There are 5 ways to turn a row about zero (a turn may also mirror it). The second row of each pair is the first, turned, with some noise. The first 45 pairs use one turn. New pairs use 2 turns, one after the other, and a turn may come again.
In the rows, zero is written as 128.
Known pairs, each followed by its turns in order:
[163 128 102 152 102 162  94 179]
[ 69  90 127 126  80 150 132 150] : (4)

[152  79  98  77 112 148 104 172]
[166 118  97 109 172  93 110  74] : (0)

[126 122 116  89  78 139 165  96]
[148  99 139  99 138 109  84  80] : (2)

[137 101 163 122 107 113 128 120]
[151 135 140  92 141 109 137 136] : (2)

[102 108 171 162 114 160  77 125]
[119 194 161 118  92  93 140 145] : (2)

[104 116 143  93 134 171 140 124]
[114 161 133 107 138 129 125  78] : (1)

[157  90 105 117 140 135  83 141]
[132 141 101 165 148  83 136 140] : (2)

[129  80 133 131  89 169 168 140]
[ 91  87  87 155 164 123 135 113] : (4)

[124 135 103 150  90 125  94 150]
[ 93 113 117 161  93 150 138 145] : (1)

[175 154  92  87 138 128 110 174]
[100 137 171 112 118 196 150 153] : (4)

[137 126 139 109  93  95 144 116]
[111 153 141 141 149 120  89 127] : (3)

[154  88 144 108 150 108  99  97]
[128 149 117  75 143 124 145 168] : (1)

[129 179 119  96  85 157  82 133]
[104 176 128 124 131 199 151 128] : (3)

[146  92 127  98 154  83 104 171]
[135 133 126  59 154  83 136 121] : (0)

[171 155 144 168 137  81  88 120]
[ 48 107 141  98 128 117 123 114] : (3)

[154  97 126 132  95 151 146  81]
[174 129 125 123 114  94 118  78] : (2)

[ 93 112  78 100 178 177 171 145]
[214 112  93 127  89 134 132 160] : (3)

[176 142 110 116 137 127 137 153]
[139  81 162 120 137 129 156 129] : (1)

[161 133 128  86 174  98 132 178]
[112 112  71 125 185 147 143 157] : (2)

[101 140  93  83  87 158 157 165]
[153 105 124 168 100  80 113  82] : (0)

[ 96 163 179 141 101 153 136  89]
[143 161 177  92  86 153  92 119] : (2)

[179 147 162 167  93 151 102 158]
[180 128 163 151 175 139 108 164] : (0)

[ 82  85  82 170 112 145  90 141]
[115  96 120 185  79  80 155 148] : (4)

[161 176 161 122 177 166  84 166]
[111 187  79 141 126 159 100 187] : (2)

[164 107 125 157 134 100 115 170]
[116 105 140 133  80 156 131  86] : (4)

[139  93 152 110 154 153 139 124]
[137 137 119  81 134 113 139 101] : (1)

[178  77  80 171 138 170 147  94]
[167 131  83  77 111  89 130  64] : (3)

[ 87  89 117  89 150 108 107  96]
[ 89 171 125 103 160 104 112 154] : (1)

[159 121 133 160 114 155 160 174]
[141  76 106 136 108 130 147  89] : (1)

[134  94 136  94 103 156  78 140]
[ 77 143 120  92 115 158 160 119] : (1)

[ 86  93 131 125 152 163 117 138]
[121 125 136 106 117 155 120  71] : (0)

[140  91 129  85 135  82 116 156]
[125 106 115 114 193 104 151 148] : (2)

[ 96 161 147 138 172 106 141 176]
[125 129 176  84 121  98 153  89] : (4)

[180  90  89 131  88 101  92 127]
[135 100 116 171  86 188 118 147] : (4)

[126 166 137  93 166 107  85  79]
[100 119 174 136  71 165 112 109] : (3)

[171 169 173 102 171 153 148 158]
[188 125 164 115 139 127 184  86] : (1)

[170 162  83 160 166 106 150 119]
[103 117 111  65  69 106 109 138] : (3)

[116 156 102 161 116  77 122 106]
[106 131 166  69 137 126 109 146] : (3)

[ 89 146 171  93 122  91 170 133]
[118  82 139 131  83  95 177 139] : (0)

[160 125 166 143 132 102 180 171]
[192 135 145 107 106 110 161 169] : (0)

[171 163 154  80  93 170  87  79]
[133 144  83  85 147 172  99 204] : (4)

[155 169 164 172 157 127 127 174]
[168 135 177 100 114 137  98 178] : (0)

[155 122 165  77  97 139 100  78]
[126  62  85 143 179 149 145 137] : (0)

[118 168 114 142 137 129 171 103]
[131 157 144 101  98 101 126 165] : (3)

[104 112 116  92 112 111 127 173]
[137  93 157 137 148 135 174 132] : (4)

New pairs. What belongs after each?
[158 119 155 174 117  99 170 163]
[185 107 134 125 108 103 130 183] : (0) (0)

[ 80 144 112  85 103 124 138 171]
[115 112  64 128 116 134 182 146] : (3) (3)

[140  83 176 110 102 112  99 174]
[149 126 186 115 157 163 171 103] : (2) (4)

[111  77 106  80  85 160 138  94]
[156 203 144  96  94 133  95 116] : (4) (0)

[133 114 176 116  99  80 177 114]
[126 194  95 149 101 163 127 128] : (4) (4)

[103 162 177 159  97 136 121 123]
[109 136 139  87 123 187 141 120] : (3) (2)

[ 94 148 126 104 157  97 148 109]
[139 150 118 138 134 165 142 171] : (1) (2)

[ 87  94 122 150 170 115 156 119]
[132 102  92  92 159 135 162 159] : (3) (1)

[175 123 102 112 121 158 109 158]
[175 150 121 145 143 136 166 151] : (4) (3)

[ 88 109 170 175 106  96 146 141]
[142 130 124 118 185 174 120  74] : (2) (1)

[138  85 156 120  97  83 125 113]
[168 129  90 158 123  96 141  97] : (4) (2)

[ 92 104 100 143 162  83 171 157]
[109  86 125 183 108  91 151 165] : (0) (0)

[147  78 108 142 143 124 114 138]
[ 89 120 125 137 176 121 119 130] : (1) (1)

[135 140 124 178 168 145  97 168]
[131  94 181  93 118 108  94 126] : (4) (2)

[ 91 127 110 111 173  94 151  94]
[ 68 133 139 118  91  91 134 135] : (4) (3)

[163  95 152 125 159 173 148 138]
[ 92 151 105 137 138 181 124 155] : (0) (4)

[178 146 142  94  80  77 131  85]
[115 124 157  91  94 106 187  69] : (1) (1)

[133 163  80 172  86 153 162  83]
[129  75  73 122  74 141 137 165] : (1) (4)

[124  97 157 127 108 165 139  96]
[103 172 112 115 118 105 100 114] : (4) (0)

[ 80 177 176 106 123  87 178 117]
[ 99 190 122  96  67 127  83 119] : (1) (4)

[154 139 136 104 139 123 161  82]
[164 162  96 159 133 120 112 117] : (2) (2)

[112 174 114 178 149 156  99 115]
[101  98 168 138 155  74 144 135] : (4) (0)

[127 171 120 112  81  86 136 116]
[126 176 173 111 117 105 159 134] : (0) (0)

[179 179 160 117 115 165 133 147]
[121 147  85 103 135 201 129 116] : (2) (3)

[145 115 110 149  88 127  93  78]
[120 117 103 151  93  79 143 164] : (4) (2)

[150 145 155 145 131 178 140 150]
[127  70 139 123 104 156 143 104] : (3) (2)

[ 80 151 174 147 107 107 161 110]
[116 123 140  56  89 121 148  96] : (0) (2)

[115 118 130 147 106  82 112  84]
[ 88 119  96 157 112 120 129 166] : (1) (2)

[ 76 176 179 169 122 150 121 139]
[129 130 121 169 138  67 129 195] : (3) (3)

[148  81 153 167 148 174 117 148]
[112 131  84 172 129  83 162 119] : (1) (0)

[126 146 158 166  83 171  87  79]
[154 122 131 156 114 218 161 160] : (2) (1)

[100  84  91 168  86 131 126 114]
[129 167 139 108 131  80  68 122] : (0) (4)

[150 162 106 104 112 133 104  96]
[120 135 146 162  73 103 154 123] : (0) (4)

[126 105 164 173 166 122 114 157]
[ 97  89 113  97 107 163 103 111] : (2) (2)

[138 128  93 130 176 167 138 157]
[104 102 166 163  82 133 142 123] : (4) (0)

[153 162 131 123  94 131 155 166]
[145  92  97 128 128 136 164 164] : (0) (1)

[173 116 161  99 128 140 136  87]
[129 176 137 111 108 178 109 147] : (2) (4)

[ 99 175 155  87 160 179 168 122]
[143 122 136 112 107  38 127 113] : (0) (2)

[ 96 118 138 103 136 136 128  85]
[109 124 166 147 102 121 149 115] : (2) (3)

[151  77  87 179  87  90 146 152]
[156 107 115 135 118 226 121 149] : (0) (2)

[104 150 159 170 115 180 169 142]
[105 134 113 120 127  89  93 194] : (3) (3)

[ 98  93 162 106 140  89 112 177]
[141 178 149  74 135 164 128 101] : (3) (0)

[114 141 121 152 110  85  80 163]
[119 107  78  96 147 182 138 124] : (4) (1)

[144 125  99 153 157  81 159  88]
[179 168 142 150  91 142 123 154] : (4) (2)

[179 170 174  87 131 171 178 141]
[159  92  54 136 136 191 152 154] : (1) (0)

[115 135 161 148 118  99  82 142]
[107 115 105  86 131 140 129 159] : (2) (2)

[157 173 116 127 143 123 118 156]
[155 110  86 116 133 130 139 100] : (1) (1)

[ 93 153 139  92 145 128  95 129]
[162  99 159 157 157 142 114 103] : (0) (3)

[163 177 116  90 120  81 103  87]
[ 76 111 119 171 158  67 143 136] : (0) (1)

[157 100 166 135 126 131 172 141]
[151 127 107 157 171 112 126  89] : (1) (2)

[117  91  96 134 130 148 165 110]
[144 100 151 100 135 147 150 165] : (3) (1)

[101 100 157 133 145 131 156 151]
[152 113 148 142 153 151 140  93] : (4) (2)

[ 90 130 155 131  94 146 116 161]
[154 122 136 163 146 147 159  92] : (4) (4)

[ 98 159 164  90 106 118 142 113]
[122 181 121 113 160 120  96 156] : (2) (2)

[126  81 166 129 134 165  98 168]
[150  99 113 109 110  76  91 129] : (3) (1)

[ 89 140 106 173  79 124 102 141]
[148 123 178 148 151 109 190 117] : (2) (0)

[136 167 109 145 116  81 113 166]
[165 105 162  81 108 128 141 101] : (0) (4)

[106 119 163  81  88 130 156  80]
[182 145 114 159  92 147 157 146] : (3) (1)

[ 98 144 123 176  77 176 161 147]
[121  89  85 113 151 203 115 129] : (3) (2)

[124 149 171 160 117 132 113  78]
[ 88 107 147 109 111 163 100 162] : (1) (4)

[ 88 117  96 100 144 138 116 131]
[145 146  82 121 118  93 115 122] : (3) (2)

